There are 10 hidden switches. A switch that is on adds its own fixed numbers to the row, and there is some noise. The rows also spread widely along 11 directions, which tell nothing about the answers.
In the rows, zero is written as 128.
Some rows, each with its switches (1 for on, 0 for off) after it:
[154 102 136 137 162 124  86 120 120 140 148 106 158 135 117  91 129 137
  80 163 160  77 141 195 166 120 162  93  68 102 110 156 143 108] : 1 0 1 0 0 0 1 0 0 1
[132 132 135 155 138 158 133 113 144 195 129 129 103  83 140  96 168 125
 122 121 145  64 106 131 134 127 141 124 116 133 140 122 101 108] : 0 0 1 1 1 1 1 0 0 0
[150 143 171 186 143 103 122 146  98 129 193  91 127 129 188  96 115 130
  51 152 170 140  95 132 122 122 170 113 112 121 136 148 177 145] : 1 1 1 1 0 1 1 1 1 1
[108 130 107 158 117 105  65 111 154  87 171 136  58 115 180 100 155 151
 129  93 120 123  78 126 129 121 126 138 133 176 156 134 126 151] : 1 1 0 0 0 1 0 0 0 1
[ 93 134 139 126 128 117 133 114 102 140 143 167 104 108 156 128  98 144
 141  80 127 107  95  80  94 129 164 163 144 199 185  89 121  71] : 0 1 0 1 0 1 0 1 1 0
[112 172 183 176 134 115 128 128 109 103 194 140  93  95 144  79  95 128
 115 130 140 149 132 105 142  98 142 117 128 152 114 115  99 148] : 1 0 1 1 1 1 1 0 1 0
[159  82 109 138 181 146 131 101 166 106 143 159 111  76 158 129 106 145
  61 117  98  60 123 141 139 183 168 106 149 145 139 102 126  95] : 1 0 0 0 0 0 1 1 0 0
[129 116 108 158 130 144 124 152 141 120 161  96  38  74 172  48 156 116
 146  77 135 152 126 139 113  72  99 138 165 117 119 180 102 149] : 1 1 0 0 0 0 0 1 1 1
[121  95 139 127 181 136 111 125 133 135 135 144  99 112 136 104 105 171
 126 111 137 102 133 164 120  97 160 129 133 140 153 125 107 106] : 1 1 0 0 0 1 1 1 1 0
[122 114 143 170 128 126  66 114 168 109 141 161  98  90 131 126 136 158
  93 108 124  97 106 142 141 147 163 112  92 173 139 120 134 112] : 1 0 1 0 1 1 1 0 0 1
[ 97 123 142 143 149 138  88 113  95 177 164  99 106 136 138 117 157 183
 155 119 156  98 101 138 132 100 139 148  85 162 154 134 115 126] : 1 1 1 0 0 0 1 1 1 0
[105 135 178 113 164  81 154  99  99  94 181 146 136 147 151  88  85 119
 117 142 172 104 104 124 162 100 129  80 122  96 113 107  95 142] : 1 0 1 1 1 1 0 0 1 1
[124 107 172 101 202 143 181 103 108 176 135 139 130 132 145 119  68 154
 107 126 149  95 113 116 119 100 149 133 153 114 150  73 102 105] : 0 0 0 0 1 1 1 0 0 0
[ 91 122 117 170 128 139  98 156 148 136 152 148  53  46 147  97 131 146
 185  41 141 178 125  92 102  85 118 139 139 170 158 160 115 115] : 0 1 1 1 1 0 1 0 1 1
[132 129 155 180 112 110  75 146 131 104 143 172 122  80 132 107 107 120
  87 105 147 128 127 132 117 140 196 106  80 178 145 136 160  75] : 1 1 1 1 1 1 1 0 1 1
[124  83 139 183 178 164  98 156 157 179 139 131  95  43 135 149 134 177
 106  74 140 129 114 131 112 121 163 134 117 169 156 149 134 115] : 1 1 1 1 1 0 1 0 0 1
[101 113 194 131 164 150 159 121 102 191 124 133 110 105 140 153 131 155
  98 114 155  66  84 120  95 129 195 156 121 175 158  80 119  94] : 1 1 0 1 0 0 0 1 1 0
[109 148 158 164 138  99  94 137 122 120 166 142  82 129 158  94 108 139
 112 128 148 132 100 116 106 103 166 119 118 146 152 130 156 115] : 1 0 1 1 0 1 1 0 0 0
[160 103  99 107 187 133 109 139  86 145 139 150 124 151 147  79  65 181
 120 125  85 147 145 150  90  54 172 197 168 130 173 114 131  71] : 1 1 0 0 0 1 1 0 1 0
[ 87 118 198 149 151 142 177 110 113 125 181 109 107  88 153 120 106 104
 109  90 203  92  89  95 144 153 129  62  98 156 106 110  98 145] : 1 1 0 0 1 0 1 1 0 1
[140 107 158 152 162 173 154 153 122 217 133  82 102  80 150  93 150 129
 104 110 180 121 113 134 114  91 133 126 122 101 131 146 126 131] : 0 1 1 0 1 0 1 0 0 1
[ 95 103 164 118 156 114 134 123 110 138 145 135 113 125 146  95 116 120
 148  95 199  94  90 128 133 112 135  72  83 111 140 125 113 104] : 1 1 1 0 1 1 1 0 1 1
[137 116 139 147 203 118 137 115  82 145 200 104 153 140 160 113  52 171
  95 130 132 130 122 118 135 107 142 133 147 135 148 133 129 118] : 1 0 0 1 0 1 1 1 0 0
[158 121 138 140 153 127  98 108  96 157 164 106 179 134 145 127 133 162
  65 161 145  93 121 159 155 141 171 138  83 140 150 119 153 117] : 0 1 1 0 0 0 1 0 1 1
[175 122 169 140 203 115 187 129  99 123 178 146 143 123 186 104  65 140
  32 177 134 117 119 128 126 121 180 113 178  86 137  86 133 137] : 1 1 1 1 1 1 1 1 1 0
[152 115 148 133 170 128 153 143  79 173 160 106 125 147 177  86  77 133
  89 120 142 144  89  98  96  87 144 146 143  93 148 122 159  95] : 1 0 1 0 1 1 1 0 0 1

New rows. What belongs after each?
[122 109 151 166 175 136  72 118 140 129 170 121 109  81 118 142 105 190
  98 110 119 129 149 147 157 123 145 142 118 188 140 139 110 140] : 1 0 0 0 0 0 0 0 0 0
[153  87 107 112 202 106 110  98 105 151 170 116 176 144 159 140  84 187
  82 131 124 105 108 133 163 133 130 135 137 112 172 122 141 112] : 0 0 1 0 0 1 0 0 0 1
[157 109 143 154 143 149 104 126 128 176 129 120 113 106 140 109 149 169
  80 130 106 104 111 158 124 100 155 176 131 131 137 127 123 110] : 1 0 1 0 1 1 0 1 1 1
[120 145 175 121 155 122 165 161 106 128 135 166 103 114 135  64  71 103
 109 139 155 129 148 117  97  76 185 116 153 122 140 105 128  90] : 0 1 1 1 0 1 1 0 0 0
[110 113 124 172 158 122 110 117 136  92 205 125 118  53 146 105 120 127
 141  78 168 123 130 120 185 148 103  57  95 148 116 165  89 150] : 1 1 1 1 1 0 1 0 1 1
[128 140 202 145 166 125 123 126  94 134 164 128 160 119 107 112  79 163
  72 169 163 119 170 162 158 106 183 115 100 151 129 109 113 128] : 0 1 1 0 0 1 1 1 1 0
[135 133 163 167 170 156 167 139  95 195 173  96 113  84 166 107 112 138
  98 100 137 117  92  89 112 127 147 147 144 138 155 119 125 108] : 1 0 1 1 0 1 1 0 1 0
[ 97 104 175 104 197 121 188 136  72 153 165 123 137 146 138 108  49 136
 123 113 168 112 105  96 111  87 155 107 139 109 131 113 129  87] : 1 0 1 1 0 0 1 1 0 1
[133 114 192 134 164 113 113 146  94 115 134 158 148 117 118 107  46 129
  73 128 165 124 157 149 113 121 212 104  88 159 148 110 154  58] : 1 1 0 0 0 1 1 0 1 0
[105 127 187 148 148 112  61 110 106 158 142 111 126 160 118 135 125 185
 105 152 170 100 120 177 121  98 185 137  56 162 141 128 153 110] : 1 0 0 0 0 0 1 1 1 0
[109 117 180 161 150 134  99 123 128 122 169 117 125  79 108 109 129 139
 117 115 187 111 143 159 177 122 139  72  60 148 104 146  96 147] : 1 1 1 0 1 0 1 0 1 1
[136 116 190 138 150 105 128 155  98  98 152 137 144  97 121  92  61  99
  67 124 165 141 161 132 140 122 174  84  97 122 111 141 152  79] : 1 0 1 0 0 0 0 0 1 1
[100 113 118 189 138 132  73 155 124 147 170 120 111  60 124 120 101 160
 146  51 148 161 138 103 129 119 136 125 104 200 164 185 139  91] : 0 1 1 1 0 1 1 1 0 1
[170  98  84 150 171 131  98 131 134 139 160 113 134 106 146  80 133 134
  95 132 121  95 133 166 148 120 143 113 122 100 126 170 138 107] : 1 0 1 1 0 0 1 0 0 1
[130 113 122 172 124 110  60 138 150 128 139 133 117  92 147 116 135 123
  97 105 174 114 121 152 116 145 176 100  72 164 153 168 181  91] : 0 1 0 1 0 0 1 0 0 1
[144 118 129 144 165 127  90 131  95 191 160  91 137 129 152 110 132 171
 105 134 150 126 120 140 139  99 138 154 114 133 173 148 139 122] : 0 1 1 0 0 1 0 0 0 0
[153 113 133 189 134 142  82 132 120 152 166 122 126  42 143 138 120 145
  82  82 117 135 130  99 144 174 145 138  94 185 154 143 142  83] : 1 0 1 0 1 0 0 0 1 0
[140 120 182 118 157 146 156 149  64 190 119 149 137 131 136  99  79 131
  94 126 141 117 117 109  82  92 198 160 118 136 159  82 142  48] : 1 1 1 0 1 1 1 0 1 0
[154 117  86 166 117 151 126 146 155 109 137 159  72  67 174  68 133 100
  95  84  89 101 107 118  88 136 168 144 169 164 143 133 137  79] : 1 1 0 1 0 1 1 1 0 1
[130 111 110 153 171 100  56 132 125 129 174 120  95 142 161  87 122 177
 138 129 156 152 122 156 138  72 123 113 110 110 155 167 134 149] : 1 1 1 0 1 1 1 0 0 0
[196  86  97 158 160 137 120 165 146 149 139 113  80  91 200  81 145 135
  52 131 113 147 112 147  94  98 147 146 181  73 142 160 168 129] : 1 1 1 0 1 0 0 1 0 1
[115 112 153 105 188  86 102 115 129  97 150 169 122 151 140 120  65 175
 106 156 148 122 137 142 133 101 168 102 129 114 156 100 151 113] : 0 0 1 0 0 0 1 0 0 0
[156  95 130 134 197 175 151 108 117 151 155 160 137  78 142 148  80 181
  72 110  73  96 124 109 126 150 177 170 164 185 155  63 101  99] : 1 1 0 0 1 0 1 0 0 0
[115 111 142 108 173 155 187 121  83 169 142 139 130 104 141  88  93 112
 143  87 146  70 108 109 114 118 155 126 134 143 151  98  86  65] : 1 1 0 1 0 1 1 0 1 0
[ 87 144 208 181 179 148 116 141  95 180 181 109  93  99 119 139  77 194
 130 102 145 181 128  99 102  60 152 172 127 197 138 120 113 142] : 1 0 0 1 1 0 1 0 0 0
[143 131  98 131 160 145 190 106  99 154 182 113 123  77 187  78 115 102
 131  85 124  96 106  84 143 141 102 136 177 131 157 116  80 114] : 0 1 0 1 0 1 0 0 1 0
[181  87  47 155 171 115  68 130 124 143 170 124 164 101 163 107 110 158
 102 117 124 139 146 146 148 126 133 121 117 114 162 183 161  96] : 0 1 1 1 1 0 1 0 0 1
[148 116 171 130 134 148 128 151 119 160 104 139 135 101 113  90 124 114
  77 143 158  94 149 169 111 108 200 126  96 125 129 117 148  74] : 0 1 1 0 0 0 1 0 1 1
[112 134 124 110 190 101 151  98  32 114 229 120 184 170 145 101  43 154
 140 142 137 117 129  91 168 109 130 112 122 148 134 111 101 113] : 1 1 1 1 0 0 1 1 0 0
[139  82 145 114 230 122 136 106  94 163 157 132 178 135 139 141  51 182
  95 123 140  91 123 145 136 124 168 122 124 124 169 110 126  79] : 1 0 0 1 0 1 1 0 1 0
[137 132 137 194 118 156  75 162 141 153 142 107 104  48 110  79 143 126
 120  93 153 150 176 169 125  94 156 138  92 172 123 191 129 108] : 0 1 0 1 0 0 1 0 1 1
[160 122  70 136 150 125 112 115  83 164 172 120 153 130 162  88 117 140
 128 133 123 115 132 118 134 110 132 142 125 125 154 149 135  87] : 0 1 1 1 1 0 1 1 0 0
[167  96 109 161 131 144 109 162 118 176 125 113 126  80 169  98 121 124
  80  86 144 127 115 123  93 141 166 138 114 131 175 162 186  54] : 0 1 1 0 0 1 1 1 1 1
[122 135 147 137 156 137 121 116 101 161 154 144 116 119 131 107 116 160
 134 129 119 109 121 122 121  91 158 156 121 147 139 104 107 101] : 1 0 1 1 1 0 1 0 1 0
[140 156 108 117 158 114 169  94 101 116 195 132 121 141 186  58 123 124
 131 154 127  90 109 118 155 106 117 122 169  99 141  99  84 155] : 0 1 1 1 0 1 1 0 1 0
[169 119 123 161 148 142 160 160 128 135 154 134 114  54 173  74 104  94
  82 107 138 148 143 113 115 121 149 112 156 102 132 144 140 104] : 0 1 1 1 1 0 1 0 1 1
[136 142 147 190 138 155 125 154 115 167 173  80  99  83 153  90 127 137
  97 113 147 158 134 125 110  90 145 155 136 161 127 166 138 141] : 0 1 0 1 0 0 1 1 0 1
[125 104 172 135 172 128 154 128 141 148 125 156  93  87 153 125 106 120
  87 112 155  89 104 122 106 130 172 107 139 125 139 103 127  99] : 1 0 0 1 1 0 0 0 0 0
[125  95 141 161 148 131  75 115 179 130 128 143  82  78 152 139 184 162
  91 124 159  55 101 175 139 169 177  88  83 149 153 128 141 125] : 1 1 1 0 0 0 1 1 1 0
[117 105 100 138 170 148 112 132  95 176 168 104 114 112 144  99 135 172
 168  86 128 121 107 128 124  80 124 160 125 144 155 149 106 111] : 1 1 1 1 0 0 1 0 1 1
[162 103  81 167 153 114 131 137 134  96 187 139 110  82 200  85 101 111
  87  95 125 128 101  99 129 153 132  90 156 117 144 153 147 110] : 1 1 1 1 1 1 1 1 0 1
[125 113 136 154 160 170 113 135 105 203 128 123 138  88 106 119 106 162
 124  99 131 103 149 138 113 104 173 166 116 189 162 139 115  67] : 0 1 0 1 0 1 1 1 0 0
[ 97 157 148 112 131 119 174  98  82 129 173 157 130 151 157 104  85 123
 128 115 119  89  74  61 116 124 152 148 146 166 153  61 120  91] : 0 0 1 1 0 1 1 0 0 1
[185  89 105 152 177 125 114 156 146 133 133 149 112  77 161  84  99 141
  74 114  97 146 142 151 115  95 156 145 176  86 144 153 140  93] : 1 0 1 1 1 1 0 0 1 1
[107  88 174 109 219 136 138 136 118 178 133 132 121 136 134 141  82 205
 109 125 158 124 109 146 112  71 167 142 148 121 172  99 127 129] : 0 1 1 0 0 1 1 0 0 1
[120 111 143 148 171 104  94 117  92 110 189 144 148 115 142 127  65 174
 116 108 145 142 135 114 153 129 147 106 101 162 157 127 126 105] : 1 1 1 0 1 1 1 1 1 0
[156 129 102 152 133 113 101 128 122 129 162 135 126  99 164  79 134 129
 110 120 128 136 129 136 142 104 131 137 137 122 146 150 123 121] : 0 1 1 1 1 1 0 0 1 1
[127 123 127 133 168 121 166 132 112 123 175 116  77 127 200  77  97 127
 127  97 133 142  83 100  88  85 128 141 180 101 141 122 136 127] : 1 0 0 1 0 0 1 0 1 1
[ 95  99 114 128 144 101  56 100 145  95 157 163 103 118 135 133 141 172
 151 101 143  99 104 141 160 124 132 103  91 165 147 127 109 128] : 1 1 1 0 1 0 0 0 0 1
[ 70 148 226 144 156  94 125 124 127  76 179 134  69 137 148 101  77 151
 121 116 183 153 103 127 120  77 148 101 123 145 122 104 121 169] : 1 0 0 0 0 1 1 0 1 1
[ 99 134 157 124 174  94 137  86  66 131 219 102 161 167 160 135  96 160
 117 135 155 102  73  92 169 126 122 118 111 145 137 106 118 149] : 1 0 1 1 0 0 0 0 0 1
[141 121  95 137 155 115 101 154  93 152 156 126 132 115 144  72  95 122
 142 117 156 143 154 128 118  89 148 116 113 118 155 172 151  73] : 0 1 1 1 0 0 1 0 0 0
[178  88 104 128 184 162 160 158  90 175 137 129 150 109 148  93  88 136
  71 128  98 103 131 130  96 106 187 162 164 116 144 129 150  55] : 1 1 1 1 0 0 1 1 0 1
[110 129 200 139 145 152 181 150 113 193 120 116 104 101 142  95 135 116
 102 121 188  87 100 132  94  97 178 123 127 120 138 113 126 108] : 0 1 1 1 0 1 1 1 1 1
[131 134 113 136 164  96  75 119 109 130 169 136 142 149 138  91 105 164
 127 154 145 120 143 157 149  87 154 121 110 131 158 145 133 120] : 0 1 1 1 0 1 1 0 0 0
[119  70 147 125 217 121 128 123 130 123 167 133 136  97 151 138  80 175
 102  92 162 109 107 140 152 141 145  82 121 122 162 123 123 123] : 1 1 1 0 0 1 1 0 1 1
[136  93 148 159 202 117 109 135 107 168 176  97 152 120 153 135  86 172
  82 117 162 123 100 134 137 124 153 112 108 123 157 155 160 113] : 1 0 1 1 0 1 1 0 0 1
[149 107 101 172 157 135  80 108 165 154 154 119 107  59 168 143 174 168
  97 107 133  92 114 155 148 161 143 137 124 163 171 147 125 139] : 0 1 0 1 0 0 0 0 1 0
[125 121 115 147 145  98  79  90  97 115 190 120 169 104 141 125  82 148
 124  89 144 120 140 113 179 164 115 111  83 179 165 146 122  89] : 0 0 0 0 0 1 0 0 1 0
[127 128  88 140 140 120  80 104 116 164 159  94 112 154 159  89 156 171
 159 121 134 115 109 158 119  73 119 168 120 124 147 166 133 123] : 0 0 0 1 0 0 1 1 1 1
[166 108  91 143 137 113 102 136 129 172 122 122 104 125 197 103 154 121
  84 132 147  97  96 140  84 128 170 144 134 109 175 153 188  83] : 0 1 0 1 0 0 0 1 0 0
[169 118 136 114 190 118 125 116 102 130 166 138 125 152 174 115 111 190
  60 182  91 118 113 152 127  95 174 179 175 112 158  81 133 147] : 1 1 1 0 0 0 0 0 1 0
[140 122  83 160 144 139 126 134  71 153 207  82 115  92 175  75  95 129
 151  63 117 158 120  64 128 126  90 141 133 144 153 172 133  80] : 1 0 1 0 0 0 1 1 1 0
